The rows are grouped in 4 ways, from coarse to fine. Each group lies inside one group of the grouping before and may be the whole of it. The rows also spread widely along 12 directions, which tell nothing about the answers.
(in the rows, 128 means zero)
Some rows, each with its group in each grouping after it:
[112 138 177 127 126 125 127 140 186  82 100 138 138 155  97 144 136 143
 117 110 125 143  76 155 103 112 152 133] -> z_514 zopo Ris zizub
[147 118 121 105 139 110 139 113  99 125 142 156 151 138 137 110 151 143
 125 123 134 130 127  83 158  79 116  93] -> z_393 Pelek Bagan belu
[154 142 130  75 146 139 123 151 136  97 161  87 178 143 138 136 115 175
 154 163 142 155 123 123 143 119  96  94] -> z_919 pori Lep guvaz
[145  85 187 123 124 118  92 122  38 124 131 156 205 156 102 136 113 134
 102  97  86 127  63 178  57 107 170 135] -> z_514 zopo Ris kiku
[113 124 149 150 117 112 152 157 137 117 134 159 127 149 103 138 134 128
 157 131 115 135 117  88 143 106 159 104] -> z_514 tusev vitot Nenak
[117 124 147  84 133 135 122 142 149 109 113 132 131 144 108 123 133 138
 139 119 137 126  98 113 134 126 115 111] -> z_393 Suza Sog Fet
[ 93 124 151 121 111 131  99 144  88  87 141 158 153 135  89 112 149 154
 121 111 142 102  93 120 101  89 187 109] -> z_514 Farif diz vul
[119 120 133 111 130 128 124 139 123 101 131 144 124 154 115 118 134 148
 135 116 139 116  93 115 128 100 131 121] -> z_393 Pelek luduv Veri
[143 110  93  85 159 102 147 139 112 125 127 135  92 121 126  84 103 120
 115 157 150  94 111 134 132 105 108 122] -> z_393 Suza Sog tova
[127 109 106 101 135 144  84 146 106  96 163 113  94 100 127 119 148 138
 109 106 150 129 101 160 133 132 111 146] -> z_919 Bipa Vosu Vugin
[101 125 133  84 133 126 117 144 132 102 122 161 111 118  95 117 149 121
 120 111 145 106 120 114 141  98 138 113] -> z_514 tusev tobi nav
[157 113 118 117 142 150 108 143 104  94 151 105 149 156 141 126 123 168
 124 127 127 133  85 138 115 119 144 121] -> z_514 zopo ruva Duvir
[132 131  97 117 134 123 127 123 133  91 142 114 136 112 141  91 141 162
 103 137 162 127 102 127 136 117 124 106] -> z_919 vak lezi pezi
[120 124 146 128 118 124 126 142 126 107 130 143 120 137 105 126 136 124
 124 110 134 123  89 138 119 110 138 123] -> z_919 Bipa sal zotar
[125 131 120 146 134 103 154 108 119 101 117 146 123 120 126  81 125 144
  77 156 162 100  82 160  88  82 155 123] -> z_393 Pelek tas Fofot
[115  92 135 181 131  99 114 146 112  80 155 152 131 145 117 129 142 175
 109 109 124 140 100 140 117  76 159 149] -> z_514 tusev Nat mik
[125 147 139 115 106 153 138 167 150 139 133 117  57 106 111 126 121  81
 155 148 131 121  99 152 137 167 140 124] -> z_919 vak tobat sigo
[139 127 129 160 118 110 162 117  96 127 145 158 125 130 136 109 133 131
 130 149 125 130 111 122 130  85 150 106] -> z_393 sogo Paf Paku
[150 131 126 142 130 140 136 137 129 113 153 113 126 123 142 137 128 143
 131 146 116 160 107 156 123 130 133 119] -> z_514 zopo Dolu Nozat
[126  99 115 104 150 112 115 177 155 111 148 125 137 140 123 138 125 153
 167 122 105 162 119  73 171 141 106 109] -> z_514 zopo Dolu Tagi
[151 143 144 100 147  97 165 104 144 139 108 130 172 112 128 120 127 126
 108 162 111 158 125 126 122 125 120  76] -> z_514 Farif lop suk
[ 72 122  97 233  82 133 146 127 180  75 124 140  93 128 133  97 161 160
 112  92 162 133  45 101 130 146 169 111] -> z_919 vak lezi tafud
[169 120 165 126 144 160  95 123 139 117 125  88 133  98 140 121 146 143
  94 124 113 154  81 156  95 161 173 110] -> z_514 Farif Kis tek
[151 113 118 129 132 108 143 143 105 112 142 125 151 156 135 109 106 148
 132 142 127 123  91 119 124 108 127 113] -> z_919 vak zemev rol
[137 137 120  98 114 126 146 130  78 163 160 139 150  90 128 115 119  99
 147 166 129 139 130 121 139 146 108  76] -> z_919 pori Lep numu
[ 62 139 110 146 126 124 126 172 192  86 158 129 102  93 106 115 163 170
 159 157 167 157 136  73 173 122 132 106] -> z_393 Pelek Bagan gapon
[112  97 142 110 150 121  83 170 187  83 126 123 101 130 109 128 161 156
 128  80 124 146  98  89 155 131 141 132] -> z_514 Farif diz fafo
[142 155 176  44 131 153 131 152 104 163 126 129 130 105  98 126 116  84
 166 176 117 119 132 133 124 143 141  88] -> z_393 sogo Paf Remun
[169 164 166  84 133 154 158 110 171  98  91 122 141 197 133 144 142 139
 134 117 130 118  96 110 137  82 133  88] -> z_514 Pezab Kobi goti
[170  87 121 120 163  94 122 130 146 126 128 137 125 130 148 124 141 132
 111  96  97 162 110  96 163 120 110 120] -> z_514 zopo Ris zizub
[125 102  97 140 141  64 159 155 158 137 130 151  89 113 123 103 116 107
 130 139 122 138 114 102 163 126  99 121] -> z_919 vak zemev rol
[161 141 183  39 136 119 123 139 113 125 111 144 132 156  94 134 119  96
 131 121 123  93 111 150 127  89 125 123] -> z_919 vak tobat sigo
[125 164 156 136 120 128 178 139 151  89 121 136 145 174 113 117 122 165
 153 172 154 111 112 106 124  67 161  93] -> z_393 Suza Sog Fet
[154 130 121 133 134  98 158 107 140 106 133 140 142 145 143 118 133 143
 111 123 140 136 104 119 143  87 104 100] -> z_919 pori Lep guvaz
[ 96 146 169 174  99 111 134 129 128  91 134 172 103 117  89 117 166 123
 108 110 155 108 102 142 115  68 182 129] -> z_919 Bipa Vosu Vugin
[140 115 126 103 160  77 139 151 120 142 134 145 113  85 110  90 121 111
 114 166 120 121 140 109 135 108 149 104] -> z_514 Farif diz fafo
[155 138 121 129 117 165 156 170 121 147 151 108  55 135 139 135 100 100
 171 174 123 129 102 156 128 149 131 133] -> z_393 Pelek tas Fofot
[106 144 133 149 100 133 152 107 127 152 143 155 106  76 125 138 162  97
 123 143 125 173 128 155 138 140 105 110] -> z_393 Pelek Bagan gapon
[119  99 120 107 162  68 154 107 149 107  86 165 181 138 114  85 125 145
  87 118 131 121  95  75 129  94 127  81] -> z_514 tusev tobi nav
[162 114 171 100 160 112 114 171 123 113 149 120 141 154 115 131 122 160
 158 154 117 134 132 104 140  79 145 125] -> z_393 Pelek Bagan gapon
[ 97 104 117 137 121 125 110 162 144 103 148 112 147 122 117 118 125 160
 140 124 131 154  81 108 135 166 127 115] -> z_919 vak tobat sigo
[103 111 138 148 118  92 135 149  98 138 141 159 132 100  95 115 122 114
 122 150 112 137 110 144 102 126 159 116] -> z_514 Farif diz vul
[138 188 116 151  82 180 171 102 107 115 154 133 100 117 147 132 167 123
 136 150 149 130 129 134 142 105 157  79] -> z_514 Farif lop suk
[124 154 121  94 120 134 145  71  82  99 114 163 145 113 129  76 155 131
  76 135 174  80  94 153 103  67 149  91] -> z_393 sogo Paf Paku
[134 116 112 124 141 127 120 140 125 107 154 120 136 114 136 126 132 149
 120 140 124 160 113 138 133 128 124 120] -> z_514 zopo Ris zizub
[133 119 113 146 143 128 126 120 155  86 144 115 121 130 150 118 152 180
 109 123 144 156 100 128 138 108 116 125] -> z_393 Pelek luduv Veri
[139  99 169 118 116 134 109 118 113 103  99 129 188 182 116 124 118 145
 108  76 111 122  28 140  84 139 145 117] -> z_919 vak tobat sigo

New rows, each followed by its group in each grouping:
[115 114 125 151 127 106 130 138 122 103 150 128 145 122 118 124 128 151
 116 133 133 153  96 148 116 120 122 129] -> z_919 Bipa Vosu Vugin
[116 123  88  68 152 114 132 145 120  82 129 149 123 144 110  90 129 149
 121 134 169  77 117  86 149  79 133 101] -> z_514 tusev vitot Nenak
[ 99 129 102 177 104 148 138 119 131  86 135 139  97 121 138  90 154 155
 113 120 163 111  70 115 122 116 171 107] -> z_393 sogo Paf Remun
[148 103 132 129 138 141 106 136 115 108 141 117 153 135 141 125 139 154
 123 109 115 149  88 112 126 135 150 110] -> z_514 zopo Ris kiku
[154 121 101 118 147  92 161  99 112 141 130 142 130  94 147 115 118 107
  86 156 116 153 116 172 119 124  98 116] -> z_514 zopo Ris kiku
[128 112  96 146 135 145 120 148 136 102 156 109 107 118 151 103 144 168
 131 137 150 141  98  98 146 132 135 115] -> z_393 Pelek tas Fofot
[144 122 125 116 125 126 126 119 121 100 143 129 151 145 137 128 132 150
 119 112 140 136  90 138 129 107 105 112] -> z_919 pori Lep guvaz
[149 148 154 143 135 116 175 147 176 126 104 118 114 141 118 104 112 115
 143 159 133 122  89  94 126 131 164  90] -> z_919 Bipa Vosu Vugin
[207 156 170 106 106 187 128 101 127 116 130 118  90 173 159 164 161 105
 130  74 122 126  90 160 144 103 118 118] -> z_919 pori Lep guvaz
[147 107 121 142 149 121 117 152 128 100 166 110 106 114 137 136 131 159
 116 146 122 158 125 160 131 113 133 147] -> z_514 tusev vitot Nenak
[ 98  79  98 119 131  94 109 125  79 129 126 163 146 102 108  80 129 115
  94  93 136 109  68 109 112 146 126 110] -> z_919 Bipa Vosu Vugin
[121 123 125 136 133  89 167 113 151 114 112 148 122 132 124 118 117 129
 108 147 126 145  91 168 113 106 104 131] -> z_393 sogo Paf Paku
[ 95 126 129 142  99 121 113 152 112 103 166 149 100 103 102 136 135 125
 127 127 147 133 106 179 120 115 119 147] -> z_919 pori Lep numu
[121 115 112 120 133 101 140 124 101 117 127 160 129 135 117 100 132 128
 111 129 136 101 103 111 127  87 145 106] -> z_514 Pezab Kobi goti
[138 131 125  75 141 107 138 115 103 114 133 160 131 132 123 109 142 129
 121 132 143 111 130 124 148  67 109 110] -> z_393 sogo Paf Paku
[114  98  88 214 110  85 154 121  88 115 182 164 113 110 146 121 141 154
 119 138 120 166 120 142 141  86 117 136] -> z_393 sogo Paf Remun
[139 133 117 198 105 122 182 143 133 131 149 103 149 139 147 119  93 150
 153 187 118 166  84 131 112 154 145  96] -> z_919 vak lezi tafud
[133 107 164 188 132  51 147 146 124 127 147 148 138 111 106 126 110 135
 108 161 105 163 116 184 101  92 142 155] -> z_919 vak lezi pezi
[122 120 122 127 134  81 158 165 109 135 159 150 157 131 107 118 115 131
 168 161 124 143 141  66 161 103 122  90] -> z_919 Bipa Vosu Vugin
[138 113 132  91 152  99 131 110 115 122 120 143 156 114 127  98 132 138
 103 139 131 131 108 128 125 104 117 104] -> z_393 sogo Paf Paku
[137 140 110  92 119 148 139 116  97 117 136 140 121 142 131 123 139 120
 124 128 140 107 110 133 134 100 124 102] -> z_514 Pezab Kobi goti
[142  81 117 138 142 110  94 147  76 106 173 142 122 127 134 112 142 166
 115 112 131 130 109 127 134  84 133 148] -> z_393 Pelek tas Fofot
[123 136 141  84 118 147 124 171 108 120 158 106 151 142 104 159 102 129
 170 159 120 157 109 164 116 151  95 125] -> z_919 Bipa Vosu Vugin
[171 152 106  86 134 125 177 114 122 119 114 129 151 165 147  86 113 134
 136 151 154  91 103  73 150  96 131  60] -> z_919 vak lezi tafud
[148 152 100 115 150 122 143 160 128  95 175  96 104 105 134 105 123 156
 136 195 165 128 149 134 149  91 130 117] -> z_919 Bipa Vosu Vugin
[169 128 131  93 141 142 133 136 103 122 139 105 152 139 134 127 110 140
 132 158 116 135 102 138 110 127 137  98] -> z_514 Farif Kis tek
[ 84 160 119 120 115 142 143 154 151  89 137 131 119 114 100 123 126 140
 140 168 156 127 104 157 112 127 146 111] -> z_514 zopo Dolu Nozat
[105 107 114 139 109 141 136 145  95 112 126 156 118 147 112 109 121 120
 131 110 131 100  72 111 112 127 162 108] -> z_514 tusev tobi nav
[ 96 109 153 169 102 145  96 142  89 123 156 156 129 101 112 106 171 142
 131 104 136 128  96  92 125 122 189 108] -> z_393 Pelek tas Fofot
[202 114 140 149 131 149 129 108  84 101 150 123 127 181 171 132 144 164
 112 102 122 127  87 141 123  67 142 135] -> z_393 Pelek tas Fofot
[117  87 128 177 146  89 106 182 107 126 180 128 126  90 112 122 118 149
 133 160 104 164 123 137 121 129 164 142] -> z_514 zopo ruva Duvir
[127  99 135 116 132 115 130 118  97 144 125 143 154 128 123 122 114 121
 115 124 105 149  82 152  99 147 105 120] -> z_393 Pelek luduv Veri
[ 56 124 151  84 128  90 137 144 132 144 101 171 161  91  62 103 113 101
 128 164 135 126  99 130  96 146 122 100] -> z_393 Pelek Bagan gapon
[ 95 155 156 144 110 144 120 145 170 115 134 122 101  64 105 103 153 119
 124 149 160 132 102 129 124 157 171  96] -> z_919 pori Lep numu
[139 153 156 103 118 133 146 107 107 169 121 157 128  71 118 117 149  72
 120 148 112 136 129 132 126 143 149  77] -> z_514 zopo Dolu Tagi
[155 125 113 120 133 139 136 142 111  88 149 126  91 165 143 116 128 153
 139 131 145 103  99 134 139  74 136 133] -> z_393 sogo Paf Paku
[137 109  94 106 122 135 143 116  93 117 117 156  97 159 136 102 122 115
 112 102 146  87  63 134 117 109 114 126] -> z_393 Pelek tas Fofot
[205 132 101 101 147 139 139 139 118 134 172 100  83 117 173 118 131 122
 143 151 135 133 141 109 181 113 103 103] -> z_919 pori Lep numu
[130 100 111  95 148  97 146 138  85 124 120 137 155 143 114  90  77 133
 118 166 128 105  74 154  84 118 124 118] -> z_393 sogo Paf Remun
[125 137 110 134 126 115 165 102 158 121 123 141 152 117 142 128 146 132
 118 133 123 172 112 111 149 134 104  84] -> z_514 zopo Ris kiku
[185 132 148  91 167 114 131 110 113 141 119 113 145  87 140  82 136 126
  86 162 125 121 124 120 115 112 172  79] -> z_514 Farif diz vul
[127 129 183  69 138 153 102 127 172  79  73 134 133 172 101 114 148 144
 115  75 144  93  51 116 109 110 158 112] -> z_393 sogo Paf Remun
[130 125 133 169 131  98 154 132 131 102 136 143 119 145 122 119 131 148
 115 146 129 125 106 136 119  72 159 126] -> z_514 Pezab Kobi goti
[142  83 139 154 141 103 113 147 103 106 151 139 144 156 129 121 128 170
 124 112 117 140  90 116 122  90 140 140] -> z_393 Pelek tas Fofot
[ 90 148 115 136  91 147 130 126 110  78 159 160 145 143 114 147 159 156
 139 110 146 139 110 137 136  89 126 111] -> z_514 zopo Dolu Nozat
[ 90 148 137 109 116 155 136 159 169 127 117 132  81  91  96 122 140  95
 146 147 141 126 109 118 136 171 157  98] -> z_514 tusev vitot Nenak
[ 97 143 145 127 112 130 130 125 125 148 138 164 100  66 107 110 172  97
 127 138 143 136 136 111 148 128 146  96] -> z_393 Pelek Bagan belu
[141 158 126 101  91 168 146 103 108 139 126 139 112 119 139 124 150  86
 127 116 137 120  94 142 135 146 116  89] -> z_919 vak zemev rol
[142  96 139 188 130  96 154 116 138 120 126 135 139 143 142 125 123 155
 108 125 106 167  84 146 113 117 121 130] -> z_393 Suza Sog Fet
[165 148 145  88 148 159 132 119 191  97 118  93 133 145 152 157 155 155
 123 123 127 175 118 136 152 131  99 106] -> z_514 tusev Nat mik
[ 96 124  81 107 119 102 161 139 137  95 120 158 115 157 109 115 112 131
 128 130 145 111  87 127 126 108 104 114] -> z_514 Farif diz vul
[114  99 145 101 141 133  88 157 106 118 146 119 201 116 110 122 127 160
 136 129 110 163  95 102 114 159 148  96] -> z_514 zopo Ris zizub
[130 102 149 151 114 129 116 158  60 149 157 136 146 112 110 107 119 113
 148 135 114 124  93 107 109 145 179 102] -> z_919 Bipa Vosu Vugin
[103 166 155 130 103 139 165 151 166 128 124 146 111 141 100 147 144 109
 175 152 125 138 127  93 153 116 149  86] -> z_514 Pezab Kobi goti
[120 100 134  68 123 156 105 153  90 129 106 122 149 157  99 114  94 104
 137 100 125  99  34 134  84 185 127 110] -> z_919 Bipa Vosu Vugin
[116 116 134  29 170 127  75 177  96 131 161 115 138  69  94  96 130 139
 138 177 151 119 153 116 139 129 129 111] -> z_393 Pelek Bagan belu
[118 139 113 129 116 156 138 133 116  99 150 122 135 125 131 126 137 151
 130 151 144 136 110 132 125 129 144  99] -> z_514 tusev vitot Nenak
[144 100 158 132 146 102 113 140  80 144 144 142 170  97 115 105 121 127
 113 149 100 144 112 127 104 124 175 107] -> z_514 zopo Ris zizub
[164 144 144 103 142 128 141 110 118 101 134 118 178 145 139 123 145 169
 116 144 127 143 127 112 133  85 140  82] -> z_514 Farif lop suk
[131 147 130 127 115 143 143  93 140 140 108 159 101  83 133 103 173  87
 104 105 133 126 103 108 144 142 155  76] -> z_514 zopo Dolu Nozat
[142 108 118 155 143  81 134 141 128 131 167 124 115  81 136 116 122 134
 112 160 124 166 130 152 138 124 108 129] -> z_919 pori Lep numu
[142 175 130  64 118 156 164 148 176 117 113 114  99 156 121 133 119 109
 167 152 150 116 110 115 157 134 105  91] -> z_919 vak lezi tafud
[124 137 124  90  98 153 146 119  95 133 137 126 193 155 126 146 102 122
 151 134 124 150  74 149 106 164  80  84] -> z_919 pori Lep guvaz
[123 142 113 136 111 169 119 138 155  84 148 127  92 143 136 143 168 147
 139  95 144 139 101 117 157 118 135 117] -> z_514 zopo ruva Duvir
[201 105 126 127 137 165 106 153 106  86 153  82 111 189 167 128 117 167
 132 105 123 117  64 144 122 111 139 144] -> z_919 vak zemev rol
[161 136 124 109 119 156 129 102 119 119 137 114 152 124 157 114 147 137
 118 115 141 137  93 113 140 138 117  77] -> z_919 pori Lep numu
[108 137 151 102 106 135 148  85 100 121  90 169 179 138 104 121 136 109
  92 111 130 114  71 151  83 127 143  85] -> z_514 tusev vitot Nenak
[140 145 127 136 125 146 137 112 133  91 132 120 129 137 137 133 136 148
  98 134 138 138  85 184 100 110 138 126] -> z_514 zopo ruva Duvir
[ 91 173 133  74  71 174 143 109  90 115 127 195  94 145  95 141 172  82
 149  96 164  84 114 129 147  81 115 101] -> z_393 Pelek Bagan gapon
[118 123 116 164 117 122 135 120 159 115 130 158  76  99 134 120 172 112
 114  94 124 146 106 111 160 128 138 114] -> z_514 zopo Dolu Tagi
[114 147 131 137 104 155 121 122  86 119 158 140 139  91 122 119 151 130
 122 143 133 136 113 148 113 127 164  97] -> z_514 zopo Dolu Tagi
[119 116 108 124 141  98 121 145 100  88 158 148 139 123 116  94 145 168
 116 137 150 109 128  93 139  67 161 104] -> z_514 Farif diz vul
[134 109 145  55 136 138  78 154  77 117 155 112 171 121 107 122 122 142
 131 128 127 126 104 144 119 138 120 120] -> z_919 vak tobat sigo
[153 171 134 104 110 170 155 107 103 133 138 138  99 112 144 107 158 106
 141 149 150 108 126 115 150 102 155  79] -> z_393 sogo Paf Paku
[109 100 103 187 130  88 145 141 132 113 156 146 103 104 132 109 131 150
 122 145 127 157 108 130 136 113 129 135] -> z_393 sogo Paf Remun
[137 152 152  76 110 153 123 122 139 127 130 133 139 123 122 140 163 113
 145 106 132 147 123 110 163 135 106  89] -> z_919 vak lezi pezi
[146  94 123  85 145  83 115 127 103  65 125 154 164 200 115 113 121 171
 100  81 143  89  78 126 128  44 110 141] -> z_919 vak tobat sigo
[112 172 153 129  89 165 149  88 120 131 117 147 114 101 118 135 164  94
 103 134 138 129 102 181 104 124 148  99] -> z_514 Pezab Kobi goti
[165 119 155  65 159  86 145 156  92 190 139 148 120  97 108 121 100  78
 148 186  99 135 155 131 139 116 109 114] -> z_393 Pelek tas Fofot
[111 106 161 148 130 155  88 174 149  71 137 113 115 154 108 111 148 183
 145 103 149 113  77  90 126 112 191 126] -> z_393 Suza Sog tova
[127 115 118 159 146 117 139 185 214 101 114  96  68 124 129  84 117 140
 141 143 144 120  71  78 145 161 167 113] -> z_919 vak zemev rol
[119 145 114 128 112 130 135 145 143 108 159 128 110 114 128 127 149 141
 146 139 147 146 131 116 166 118 117 109] -> z_919 vak lezi tafud
[125 151 114 155  84 141 169  91 105 109 140 172  87 138 142 133 160 113
 121 113 142 124 103 164 137  78 117 122] -> z_393 sogo Paf Paku
[133 163 123  87 123 163 122 139  92  91 173 120 123 125 126 124 148 161
 140 171 171 114 143 150 135  72 134 116] -> z_393 Pelek Bagan belu
[159 151 153 121 138 144 148 123 165 104 114 111 150 157 136 132 133 149
 126 137 126 143  93 123 122 116 150  94] -> z_514 zopo ruva Duvir
[113 112 106 156 120 107 142 117 135 100 135 145 164 138 131 108 152 160
 118 102 141 150  91  77 146 113 118  86] -> z_919 Bipa sal zotar
[123 120 150 154 122 138 122 153 142  91 129 120 127 149 116 140 118 149
 125 127 119 143  69 166  93 130 162 142] -> z_514 zopo Ris kiku
[190  98 118  98 151 109 148 131  74 181 143 145  84 111 144 106 115  79
 135 141 102 121 135 113 157 122 109 112] -> z_393 Suza Sog tova
[127  87 101 109 121 140 110 141  29 157 162 148 138 104 129  88 124 119
 140 128 127 108 104  91 131 145 139  91] -> z_393 Suza Sog Fet
[113 130 155  79 113 126 131 169 116 131 124 149 134 147  81 121 101  98
 166 137 134  95  88 112 119 133 137  99] -> z_919 pori Lep numu
[104 108 159 180 107 125 103 129 112  99 147 152 139 133 111 140 167 155
 115  91 117 147  94 134 117  98 168 131] -> z_514 Pezab Kobi goti
[ 72 193  99 119  82 176 145 140 135 101 163 141  60  76 109 141 154 104
 142 170 169 129 135 195 133 132 124 121] -> z_514 zopo Dolu Tagi
[130 177 146 137  92 166 169 101 178  82  96 133 111 173 131 134 160 126
 124  96 160 118  67 124 130 108 138  94] -> z_919 Bipa Vosu Vugin
[157 149 124 102 124 182 127 165 130  87 150  79 104 164 136 131 115 150
 157 146 152 116  85 142 125 130 139 121] -> z_919 Bipa Vosu Vugin
[182 140 128  71 141 115 159 108  65 153 125 154 134 126 131 114 106  81
 107 160 116 106 121 167 110  95 124 106] -> z_514 zopo Ris zizub
[118  85 145  89 142 118  92 134  79 150 126 150 163  94 109  89 135 119
 123 110 114 124  92  87 122 153 150  90] -> z_393 sogo Paf Remun
